There are 4 nested groupings, the coarsest first. Each group lies inside one group of the grouping before and may be the whole of it. The rows also spread widely along 17 directions, which tell nothing about the answers.
In the rows, zero is written as 128.
Some rows, each with its group in each grouping after it:
[186 129  87 153 112 121 123 114 120 129 125 123  52 127 115 100  93 130
 105  60  73 145 116 161 127  92 143 162 153 145 134 128  62 133 143 206
 118] | Q_446 Deg Q_642 zuz
[ 83 132  92 205 159 129 157 117  90 155 116 202 144 108 106 113 158 162
 117 174 159  95  99 132 176 136 149 146 166 142 147 118 167 103 141 105
  74] | Q_282 dofa Q_945 Bozev
[128 156  93 175 168 110 158 130 107 150 115 173 172 153 127 144 139 150
  90 151 163 127 119 124 139 143 120 122 107 111  99 151  78 136 102 117
 122] | Q_617 Robi Q_341 rileg
[ 77  76 148 149 153 154 148 131  95 102 122 124 112 169 160 114 132  86
 163 146 200  89 117 126 119 172 212  99 140 159 172 154 185  71 159 116
 110] | Q_282 dofa Q_945 tebef
[ 28 158  91 184  92 119 100  90 140 186 177 146 141 167  86 167 117 171
 138 163 142 128  72 116 155 144 109 102  64 151 199 136 148 124 124 114
 147] | Q_446 senir Q_250 tobal
[147 111 121 131 143 127 120 118 102 105 119 112 115 136 120 130 108 117
 161 100 152 126 145 171 157 112 168  99 194 145 139 147 138 102 178 194
 135] | Q_446 senir Q_250 guren
[130 138 132 132 107  97 189  84 112 131  66 153  96 126 135 108 159 136
 143 141 190 103 153 125 153 127 128 119 167 145 150 167 150 156 109 103
  70] | Q_446 senir Q_216 Refi
[ 99 107 108 141  99  93 127  88  67 187  90 146 106 123 162 157 136 139
 196 103 166  78 120  93 125 176 136 141 132 165 147 162 144 130 107  74
  78] | Q_282 dofa Q_583 mim
[129 106 124 144 118  96 137 132  86 132 107 129  98 169 166 111  96 153
 199 110  97  77 120 116 118 120 149 113 123 155 135 145 133 101  99  94
 102] | Q_446 senir Q_393 sutan
[111 158  99 158 156 120 125 106 113 152 162 179 128 170 109 168 117 166
 109 133 144 128 101 126 141 138 146 120  97 140 178 135 114 132 108 155
 136] | Q_617 suzel Q_998 zabif
[132 134 161 137 146 101 145  90  93 149  97 140  74 205 152 124 122 155
 123 134  89 110 123 127 130  84 130 138 101 148 174 148 159 121  82 113
 117] | Q_446 Deg Q_849 pog
[120 159 108 144 123 145 136 150 194  99 154 113 174 118  97 110 138 120
  76 163 141 157 137 154 166 142 111 108 106  85  98 133  92 153 143 152
 164] | Q_282 poze Q_691 kep
[155 104 176 134 147 167 148 118  86 132  87  87  58 190 164  99 134  70
  76  98 158 133  99 135  61 121 135 150 134 127  88 155 115 107 140 126
 116] | Q_446 Deg Q_642 bolo
[144 101 134 146 134  98 106 181 123 169  95 106 144 120 155 164  76 109
 130 123  72 135 162  77  97 127  89 132  43 152 132 169  57 127  60  80
 156] | Q_282 dofa Q_583 legab
[124 164 128 146 135 155 120 120 108 127 136 122 116 181 119 125 127 140
 111 127  68 110  77 156 134 122  88 137 119 106  90 128 142 153 154  93
 145] | Q_617 suzel Q_998 baf
[ 91 102  63 186 141 124 103  99  97 156 126 137 149 158 150 153 127  86
 122  97 130 131  91 151 154 193 164 140 120 107 125 129 121 101 203 159
 146] | Q_282 dofa Q_111 varez
[143 144 162  84 105 115 120  84 149 121  95  98 118 127 128 113 162 120
 127 127  41 118 154 128 152 111  77 163 119  96 111 133 137 179 133 102
 153] | Q_446 Deg Q_849 pog
[104  98 102 108  96  89 107 134 126  92 141 107 144 154 165 170  88 140
 244  93  89 113 122 126 129 160 130 118 120 128 122 123 118 127 153  96
 156] | Q_446 Deg Q_642 zuz
[118 125 129 123 141 162 139  96 113 114 123 136 119 108 112  83 170  94
 121 129 143  76 132 130 154 157 169 130 166 128 141 146 161 128 171 151
 111] | Q_446 Deg Q_642 zuz
[124 143 162 119 103 117 134  74 140 147  90  83 117 117 120  56 176 136
 103 142 119 108 153 143 174  93 111 129 128 113 110 150 129 130 119 135
 133] | Q_446 senir Q_393 sutan
[161 130 134 144 147 108 165 182 103 108  94 152 147 108 147  87 113 161
 160 154  95  76 157 120 155 104 114 100 136 145 110 139 139 129  79  65
  97] | Q_617 suzel Q_998 zabif
[164 122 149 157 166 141 130 165 132 162 108 159 133  78  86  90 144 135
  84 167  94 100 176  68 117  83 149 138 132 147 152 134  99  97  73 151
  94] | Q_282 dofa Q_945 tebef
[191 157 116 130 173 147 146 169  79 125 131 160 161 113 133  84 130 162
 123 122 135  71 114 149 135 130 130 115 171  99  34 131 110 129 107 129
  99] | Q_446 senir Q_216 Refi
[108 117  54 172 124 160 113 156 125 138 188 178 111  81 116 142  95  98
  97  97 138 138  64 124 105 201 149 166  97 151 159 117  79 142 156 146
 131] | Q_446 senir Q_216 Refi
[ 72 110 150 138 147 114 158  68 124 124  76 122 127 148 136 161 184 120
 127 142 165 131 125  97 104 157 131 207 126 117 104 157  47 119 137  76
 122] | Q_282 dofa Q_583 mim
[152 111  80 140  85  85  94 137 146 171 121 139 132 102 156 169  96  84
 110  96  95 185 146 125 159 154  86 109  83 124 171 112 149 173 139 143
 161] | Q_617 suzel Q_998 baf
[116 124 109 159  98 124 117 135 122 128 130 113 113 166 109 163  90 124
 176 118 141 146 117 147 130 104 119  78 167 149 159 133 167 118 168 147
 120] | Q_446 Deg Q_849 pog
[113 149  91 182 101 146 138 121 137 151  95 135 107  68  54 145 135 104
 100 133 121 140 134 104 123 122  76 158 151 168 148 170  67 175 154 107
 103] | Q_617 Robi Q_341 rileg
[128 130  76 174 104 155 107 171  94 145 168 130 100  91 112 118  84 164
 158  92 128 103  68 145 110 143 127 147 152 164  89 124  86 118 136 118
  97] | Q_282 poze Q_691 kep
[149 134 102 127 103  94 109 133 155 136 153 128 124 160 125 134  92 149
 158 108  73 122 140 107 125 121 144  99  88 125 152 132  87 128  94 168
 146] | Q_446 senir Q_250 tobal
[ 92 121 147 125 140 150 136  87 137  83 108  81 108 124  89 149 139  98
 129 121 163 147 135 156 132 129 133 165 161 148 131 177  54 130 186 143
 162] | Q_446 senir Q_250 tobal
[109 128 171 149 130 148 153 154  96 130 107  96 108 156 141 130 112 149
 130 158 218 129 107 148 107 113 103 109 129 161 107 171 135 115  94  64
 108] | Q_282 dofa Q_111 varez
[167 155 136 180 131 133 159 162 147 106 109 121 116 196 116  85 118 151
  82 156  87 155 114 163 135  50  96  91 152  92  83 100 140 115 132 136
 116] | Q_617 suzel Q_998 zabif
[137 110 152 108 115 132 151  96 131  82  98  76  49 191 161 130 113  84
 124  85 111 149 109 154  88 139 127 173 112 128 113 165  66 151 151 115
 154] | Q_446 senir Q_250 tobal
[134  85 194 109 189 130 110 125  72 132  85 103 105 102 135 165 124 129
 144 109 122 122 156 100  91  98 133 193 140 185 133 161  57  91 107 102
 148] | Q_617 suzel Q_998 zabif
[180 136 105 158 129 129 118 169 118 160 133 161 111 104 114 146 100 135
  77 118 125 173 118 131 111 101  91 134 137 138 125 111 117 152 112 147
 118] | Q_617 Robi Q_341 rileg
[ 97 142 143 125  83 138 131  91 152 120 131  94  99 159 114 111 153 146
 134 130 109 129  88 132 112 122  98 160 129 106  88 120 103 140 146  97
 132] | Q_446 senir Q_250 tobal
[179 132 165 129 201 137 169 147 126 106 125 190 116 168 126 141 145 153
  57 158 163 165 121 117  81  90 146 165 158  95 101  99  94 112  93 157
 111] | Q_446 senir Q_250 guren

New rows, each followed by its group in each grouping:
[178 136  88 180 154 126 150 226 123 132 148 182 162 115 130  93  80 138
 100 158 130 112 144 118 139 118 142  52 102 145 144 134 138 120  71 140
 107] | Q_617 Robi Q_341 rileg
[101 105 103 110 135  75 115 109 132 117 129 140 151 110 161 187 117 134
 158 109 105 149 142 113 140 174 124 181  67 140 151 141  51 155 114  98
 182] | Q_617 Robi Q_341 rileg
[ 79 132 128 123 105 130 147  93 127 110 102 107 148 162 144 173 153  89
 152 135 199 143 106 145 130 185  86 123 140  94  90 155 144 168 187  71
 143] | Q_446 senir Q_393 sutan
[177 122  75 156 134  55 168 131 134 131  80 204 175 115 144 138 140 137
 137 142 149 148 182 129 190 120 135  88 191  88 128 100 161 134 134 169
  89] | Q_446 senir Q_250 guren
[ 97 138  51 183 105 108 108 105  72 201 124 160 131 102 119 146 102 136
 171  94 123  74 100 115 155 176 125 119 111 171 158 169 115 137 132 114
 104] | Q_446 senir Q_216 Refi
[118 124 148 132 149 181 150 149 182  64 138 116 145  76  80  83 171  95
  77 162 129 135 142 118 125 130 141 157 149 113 108 119  67 125 166 136
 143] | Q_617 suzel Q_998 zabif
[142 105  91 182 117 125  96 158  75 185 131 140  92 122 143 137  74 128
 136  96 130 127 104 145 135 123 135 107 141 173 156 127 175 104 133 150
 105] | Q_282 poze Q_691 kep
[141 123 108 174 101  98 157 143 147 126  95 116 136 194 150 118 117 120
 128 141 155 155 136 149 145 109 128  64 146  93 106 124 153 110 138 144
 108] | Q_282 dofa Q_583 legab
[ 83 162 148 127 127 130 132 102 113 142 112 131 134 103  94 154 138 151
 145 163 142  96 140 120 168 133  81 125 106 173 175 184 142 174 106  60
 136] | Q_617 suzel Q_998 zabif
[118 111 102 148 154 106 138  92 135 106 107 139 118  64 113 138 142 133
  87 109 115 177 125 163 162 124 122 238 147 133 115 120  11 132 163 149
 157] | Q_446 senir Q_250 tobal
[169 159 131 150 148 165 107 117 107 167 132 147 104 136  80 117 146 136
  70 120  79 128  99 130 112  82 104 157 173 105  99 104 135 131 147 172
 109] | Q_446 Deg Q_849 pog
[ 82 115 152 142 180 136 149  85 107 132 119 144 128 161 139 146 153 103
  75 156 227 149 119 149 147 153 165 133 112 137 172 159 139 104 141 150
 152] | Q_446 senir Q_250 guren
[133 118 150 133 136 138 127 133 129 124 126 101  75 186 151 141  91 102
  96 117 122 144 119 131  94 136 139 136  60 150 165 174  94 134  97 126
 156] | Q_282 dofa Q_111 varez
[ 85  78 127 123 155 100 149  85 134  86  96 148 143 168 180 134 157  66
 145 137  99 115 146 119 158 187 179 148 106 102 167 131 156 116 180 116
 161] | Q_446 senir Q_250 guren
[103 156 105 134 115 120 156 112 174 100 140 120 148  93  84  90 142 150
 131 147 155 103 155 122 161 138 152 117 108 139 143 174  32 138 105 150
 134] | Q_446 senir Q_216 Refi
[ 93  76  94 144 114 103 124 145 146  98 143 129 159 136 188 140 118  94
 149 115 124 158 106 133 138 189 144 132  91 104 122  86 122 112 171 105
 166] | Q_617 suzel Q_998 zabif
[ 77 120 158  93 152 121 150 140 137  63 146 127 197 152 141 162 145 162
 212 181 217 102 146 128 147 167 161  89 145 115 113 143 147 114 125  84
 143] | Q_282 dofa Q_945 Bozev
[122 140  81 160  89 111 175 162 196  74 160 151 138 127  99  83 117 162
 162 155 123 113 137 106 133 121 163  90 127 127 148 117  75 122 103 141
  93] | Q_446 Deg Q_849 pog
[110 128 144 132 116  95 148  72 117 103 101  56 112 198 148 111 130 157
 158 110 195 150 127 203 165  86 146 102 162 125  98 154 100  88 151 166
 144] | Q_446 Deg Q_849 pog
[108 106 121 174 133 160 118 143 112 115 150 138 104 118 103 109 129 146
 122 138 146 140  82 171 144 100 153 144 206 139 127  82 177  80 188 155
 105] | Q_282 dofa Q_583 legab
[109  90 147 148  78  98  93 115 135 139 121  66  95 136 131  74 118 175
 179 112  63 131 118 141 138  47 137 134 157 144 119  84 127  49 143 149
 131] | Q_446 senir Q_216 Refi
[135 150 164  69 169 157 112 112 119 103 152 141 164  61  67 137 169 162
 157 145 175  85 165 121 149 126 150 137 198 132 121 148 114 138 132 163
 134] | Q_446 senir Q_393 sutan
[153 126 162  73  99 163 101 170 142 120 175 141  99  31  80 146 119 160
 156 130 159 131 136  94  91 111 104 146 174 172 154 107 143 160 101 123
 107] | Q_446 Deg Q_642 zuz
[ 62 115 135 125  75  84 108  89 196 119 152 118 146 123 125  91 168 185
 152 162  45 140 114 113 165 101 118 169  97  94 135  55 128 102 133 110
 159] | Q_446 senir Q_216 Refi
[125 107 114 171 126 115 132  98 124 166 104 119 116 134 155 118 146  98
  37 115 189 210 100 173 148 120 110 153 129 100 105  99 122 109 165 173
 142] | Q_446 Deg Q_642 zuz
[139 163 129 133  76 146 144 148 183 109 155 103 125 167  86  91 126 144
 134 152 156 127 132 123 119  97 123  45 144 107 121 129 143 134 120 162
 108] | Q_446 Deg Q_642 zuz
[159 143 156 105 145  88 159 112  74 121 102 132  99 143 171 114 122 206
 154 118 162 107 130 168 159  96 120 136 139 153 104 148 121 138  62  89
 111] | Q_617 suzel Q_998 baf
[121 156  99 145 121 213  88 169 143 108 209 142 101  89  26 130  92 125
 143 119  67  85  86 106  91 138 138 135 148 167 160 141  93 147 166 155
 128] | Q_446 senir Q_250 guren
[126 148 152 103 127 116 164 104 111 135 130 143 115 135 152  87 152 173
 129 145 190  83 128 121 140 141 143 118 101 138 132 156 134 140  56 102
 102] | Q_446 Deg Q_642 zuz
[ 89 143 127 154 181 142 146  67 111 134 105 160 126  92  71 131 173 130
  87 150 148 108 137 125 161 131 149 190 150 153 161 173  66 126 148 146
 129] | Q_446 senir Q_250 guren
[179 138 164 104 146 127 131 117 167 112 128 137  96 127 109  91 158 158
  69 141  69 139 154 116 123  81 146 181 126 101 126 107  83 133  87 172
 131] | Q_282 dofa Q_111 varez
[127 132 172 153 163 135 116  90 101 177  95 134 101 202 101 182 148 135
  91 148 153 159 121 113  96  77 122 142 160 122 142 133 150 101 133 157
 116] | Q_282 dofa Q_945 tebef
[178 116 172 104 134 141 133 148 131 104  94  91 105 134 122 122 130 117
 144 118 109 121 162 109  86  99 126 141 166 122  83 149  82 127 118 127
 117] | Q_282 dofa Q_945 Bozev
[134  97 168 130  91  88 104 146 129 160  59  52 136 151 160 148  96 101
 162 125  77 154 171 108 120  79  50  96  97 133 112 151 135 120 112  78
 160] | Q_446 Deg Q_642 zuz
[131 109 133 165 152 120 152 123 118 125  74  95  95 177 156 137 102  74
  81 116 129 155 138 148 122 130 128 143  84 140 138 189  67 126 125 124
 153] | Q_282 dofa Q_583 legab
[116 158 128 126 130 125 178 109 130  88 144 156 122 121 115  77 159 198
 134 158 182  98 110 157 164 116 146 136 159 127 114 124 124 134 104 117
  93] | Q_446 Deg Q_642 bolo
[ 79 144 123 188 160 144 150 104 139 148 110 160 124  91  56 123 155 133
  65 172 136 129 128 100 136 105 126 177 121 161 175 159  52 116 123 131
 119] | Q_446 senir Q_216 Refi
[ 93 107  96 194 132 122  97 130  99 190 171 144 119  84 118  94 110 180
  95 125 172 145  80 152 155 105 160 143 115 174 155  98 103  53 112 178
 126] | Q_446 senir Q_250 guren
[140 145  76 116  68 143  95 144 150 124 184 113 146  85 115  96 119 131
 162  96 100 106 103 148 152 164 117 103 134 106  95 105 135 160 159 148
 135] | Q_446 Deg Q_849 pog
[161 121 119 164 148 155 129 168  86 151 117 174 112  71 119 102 128 121
  93 133 112 114 114 130 141 114 109 140 171 149 128 104 178 133 139 110
  91] | Q_617 suzel Q_998 baf
[134 135 146  86 126 128 104 146 136 141 159 125 144 127 144 158 123 135
 128 127 117 123 127  85  89 164 105 139  53 126 119 145  87 166  72  89
 166] | Q_617 Robi Q_341 rileg
[136 113 104 161 118 124 135 171 163 114 124 127 180 156 132 152 125 101
 125 150 180 173 139 129 125 140 128  70 158  78  92 105 141 109 166 152
 125] | Q_282 dofa Q_111 varez
[159 138 133 128 147 182  83 153  77 172 131  86 135 161 102 180  88  69
 141  87 170 105 126 113  71 154 120  65 138 142  99 203 104 128 150 163
 145] | Q_446 senir Q_250 guren
[134 126  93 136 111  92 130  96 144 118 106 120 137 211 138 193 110  88
 157 101 134 163 140 141 135 150 130  84 140  89 133 146 124 145 182 174
 153] | Q_446 senir Q_250 tobal
[132 134 166  98 119 149  97  81  72 159  91  84  83 177 123 186 124  96
 169  84 135 109 116 127  89 132  94 130 164 142 116 182 151 154 166 114
 134] | Q_446 senir Q_216 Refi
[120 114 121 153  56 113 147 137 142 134 128 104  66 141 125 106 105 159
 182 110 152 118 115  88  78 110 142 107 126 177 149 134  80 108  88 108
  77] | Q_617 suzel Q_998 zabif
[134 109 187  62 126 147  76 124 118 114 163  72 107 137 151 116 113 129
 151 106 110 120 123 156 131 122 138 125 110 137 129 130 161 118 130 144
 189] | Q_446 senir Q_250 guren
[162 117 132 149 163  86 166 113 128 106  71 123 136 123 148  74 135 123
  82 142 146 153 184 191 214  79 148 107 153 120 133 145 125 105 130 185
 143] | Q_446 senir Q_250 guren
[205 133 122 103 169 136 161 189  66  99 134 188 141 108 161 105 118 162
 176 117 163  55 135 126 124 151 161  92 188 130  79 127 158 139  90 105
  70] | Q_617 suzel Q_998 baf
[136  52 135 130 136  67 110 118 108 159  94 151 142 151 189 153 131 107
 168 118 130 146 164  93 132 125 176 107 147 119 163  86 187  62 137 165
 126] | Q_446 senir Q_250 guren
[ 89 161 138 188 168 168 143 134 103 143 122 127 141 174 109 100 125 117
  67 178 114 105  90 159 158 114  95 108  86 132 133 165 162 126 133  88
 145] | Q_446 Deg Q_849 pog
[112 136 158 118 150 133 137  86  93 136  99 151 135 159 124 106 183 149
 164 147  81  45 122  90 125 129 141 149 162 105 101 130 163 114 134  89
  98] | Q_446 senir Q_216 Refi
[203 131 139  83 153 150 144 146  87 101 107 136 131  89 143 114 148 113
 147  93 157  85 151 131 118 157 136 130 195 114  58 145 113 160 134 124
 101] | Q_617 suzel Q_998 zabif
[157 124 110 105 102  78 130 122 119 113  92 121 159 126 153 140 133 147
 219 101  88  93 164 113 149 140 114 109 162 106  81 128 113 147 133 100
 118] | Q_617 suzel Q_998 zabif
[162 117 139 125 104 103  87 122 166 129 123  75  80 160 126 146  87 130
 109  92  31 184 144 137 113  76 110 163  86 127 144 128  56 130 115 173
 179] | Q_282 dofa Q_111 varez
[128 173 115 134 115  87 194  53 126 115  79 147 111 156 117 119 169 173
 127 140 192 127 141 163 182 111 114 130 174 112 118 160 115 169 122 131
  89] | Q_446 Deg Q_642 zuz
[124 110 136 122  68  77 140 138 141 155 122 123 119  80 145 131 127 198
 169 131 192 156 126 100 105 108  94 146 132 149 100 104  74 120  59  83
  94] | Q_446 senir Q_250 tobal
[167  84  82 184 126  72 138 188  90 167  68 157 156  91 159 147  77 110
 174 115 136 130 173 102 138 119 118  79 154 157 132 140 124 101 111 119
  91] | Q_446 senir Q_250 guren
[200 129 135  94 149 139 139 154 110  97 110 148 123 166 151 151 122  95
 150 101  71 106 134 110  84 144 115 133 161  85  77 125 137 167 141 114
 116] | Q_446 Deg Q_849 pog
[194 135 124 131 121 125 170 152 132  85  94 122 128 155 127  91 142 127
 144 124 148 120 155 141 120  98 139  81 214  94  59 126 126 130 147 153
  85] | Q_617 Robi Q_341 rileg
[129 132 109 106  91 149 121 138 151 111 190 143  92 181 131 162 101 116
 155 100 164 132  84 104  62 181 157 102 110 121 151 124 125 152 131 150
 125] | Q_446 senir Q_216 Refi
[123 124 174 113 168 110 109 147 116 142 145 156 167 104 141 139 139 201
 109 183 155 147 135 146 171  92 114 141 122 125 134  92 181 106  77 110
 148] | Q_282 dofa Q_111 varez
[161 122 150  79  91 121  99  82 144 146 107 110  80 184 138 164 135  73
 139  88  58 130 145  90  91 145 115 133 115 100 151 139 154 174 147 150
 147] | Q_446 senir Q_250 tobal
[166 101  96 149 133 135 117 169 137 108 155 150 111 124 140 110  90  89
 103 108  96 155 124 156 143 126 160 106 137 127 168  94 167 118 162 194
 139] | Q_446 Deg Q_849 pog
[117 140 127 150 146 150 119  92 105 189 125 153 159  89  89 103 202 144
  92 143 154  99 112  93 125 128 131 162 170 103  83 108 112 100 138 148
  91] | Q_446 Deg Q_849 pog
[168 123  85 168 156 122 157 199 107 106 154 203 140 148 156 104  97 167
 138 141 116  99 100 138 134 136 166 103 149 110 107  89 162 109 103 126
  82] | Q_282 dofa Q_583 legab
[100 121  98 153 110 167 105 156 117 124 181 144 111 109  90 148 108 151
 173 109 117 108  64  97  69 144 130 162 154 151 115 103  88 113 154 109
 104] | Q_446 Deg Q_642 bolo
[114 119  99 144 103 115  94 100 153 165 139 121 111 160 132 158 114  85
 110 106 100 151 128 111 130 166 142 124  64 123 185 143 119 143 140 169
 162] | Q_282 dofa Q_945 Bozev
[ 87 132 129 117 102 160 105 145 144  98 182 126 147  96  88 110 138 168
 196 157 130  73 115 121 147 144 154 108 160 142 139 117 168 118 146 110
 116] | Q_282 dofa Q_111 varez
[122 124 159 105  99 103 160  93 166  99  80  83 118 103 130 111 158 121
 115 137 174 167 163 150 151 110  97 149 143 120 109 150  80 151 132 117
 143] | Q_446 senir Q_216 Refi
[145 145 157 112 126  87 110 143 150 148 134 119 177 165 151 122 136 195
 132 164  97 133 148 127 156  88  99  98 101  77  81  96 155 116  72 122
 151] | Q_282 poze Q_691 kep
[138 113 176 106 191 129 126  66 115 113  99 120 105 156 159  97 178 113
  50 129  89 136 137 169 166 120 163 206 114  94 124 127 124 116 143 163
 172] | Q_282 dofa Q_111 varez
[112 107 157 110 149 130 148  78 100  81  65  86  84 162 163 159 130  71
 126  97 109 147 118 173 127 152  97 203 130 128 102 179  85 165 187  76
 173] | Q_446 senir Q_250 guren
[116 114 124 108  89 120 138 119 186  74 171 140 101 112 124 131 145 158
 125 136 181 189 109 162 142 130 149 158 168 109 142  68 139 138 153 161
 127] | Q_282 dofa Q_583 legab
[154 130 106 180 176 170 106 185 104 137 146 144 149  91  81  83 108 128
 105 137  87  80 135 133 150 105 165 106 156 146 126 139 118  84 136 177
 116] | Q_282 dofa Q_583 mim
[169 138 127 134 140 124 133 112 124  94  96 122  86 184 113  98 118 122
 159 112  14  74 163 138 154  92 165 116 169 123 144 154 149 130 152 169
 118] | Q_282 poze Q_691 kep
[159 102 148 109  59 153  89 174 178 111 167  61 102 148 133  99 106 107
 142 109 138 166 123 142  96 107 137  70 153 104 105  87 170 104 154 182
 136] | Q_282 dofa Q_583 mim
[133  91 130 121 133 126 113 196 158  98 169 126 138 150 154 173  81 124
 150 125 123 158 120  94  67 151 146 131  82 125 128 112  73 110  98 118
 157] | Q_282 dofa Q_583 legab
[144 153 115 161 157 107 177 106 139 105 116 165 152 190 136 107 167 160
  79 157 175 158 118 169 170 107 144 105 166  66  90  92 141 115 144 168
 115] | Q_617 suzel Q_998 zabif
[113 102 201 109 125 157 124 107 111 127  87  70  93 121 139  74 158  93
 113 138 124 108 135 139 130 103 118 142 143 142 120 148 169 108 149 101
 139] | Q_446 senir Q_216 Refi
[160 103  92 154 166 138 104 132 108 142 133 161 138 107 135 133 141  99
  79  97 119 152 112 147 138 150 160 169 168  92  98  88 115 106 182 196
 131] | Q_282 dofa Q_583 mim
[ 84 125 124 136 148 154 141 133 143  99 119 126 192 128 116 153 163  89
 135 164 166 111 134 111 131 192 129 126 131  94  95 155 108 137 171  88
 141] | Q_282 dofa Q_111 varez
[197 116  96 105 139 119 124 161 142  77 147 151 126 125 149 164  97 113
 129  89 122 176 134 169 133 150 141 141 166  90 102  97 113 162 163 181
 148] | Q_282 dofa Q_945 Bozev
[115 137 172  90 182 123 139 126  87  94 130 120 161 192 178 150 125 161
 155 140 151 102 105 159 130 148 121 134 103 103  72 151 124 127 107  72
 171] | Q_446 senir Q_216 Refi
[166 128  98 156  92 109 139 166 193 115 137 153 120 113  98  92 120 139
 116 145  86 143 162 104 139  93 147  98 142 114 158  97 122 125 108 181
  97] | Q_282 dofa Q_583 mim
[136 163 152 117 188 164 160 110 119  59  90 106 149 108  92 120 156 108
  85 145 131 129 143 198 179 114  87 168 177 106  73 176  90 173 185 117
 165] | Q_446 Deg Q_642 bolo
[ 77 137  94 151  95 132 117  87 115 182 137 151 130 106 104 126 160 135
 160 134 150  68 113  84 140 185 149 128 115 147 160 154 138 137 126 109
  92] | Q_282 dofa Q_945 Bozev
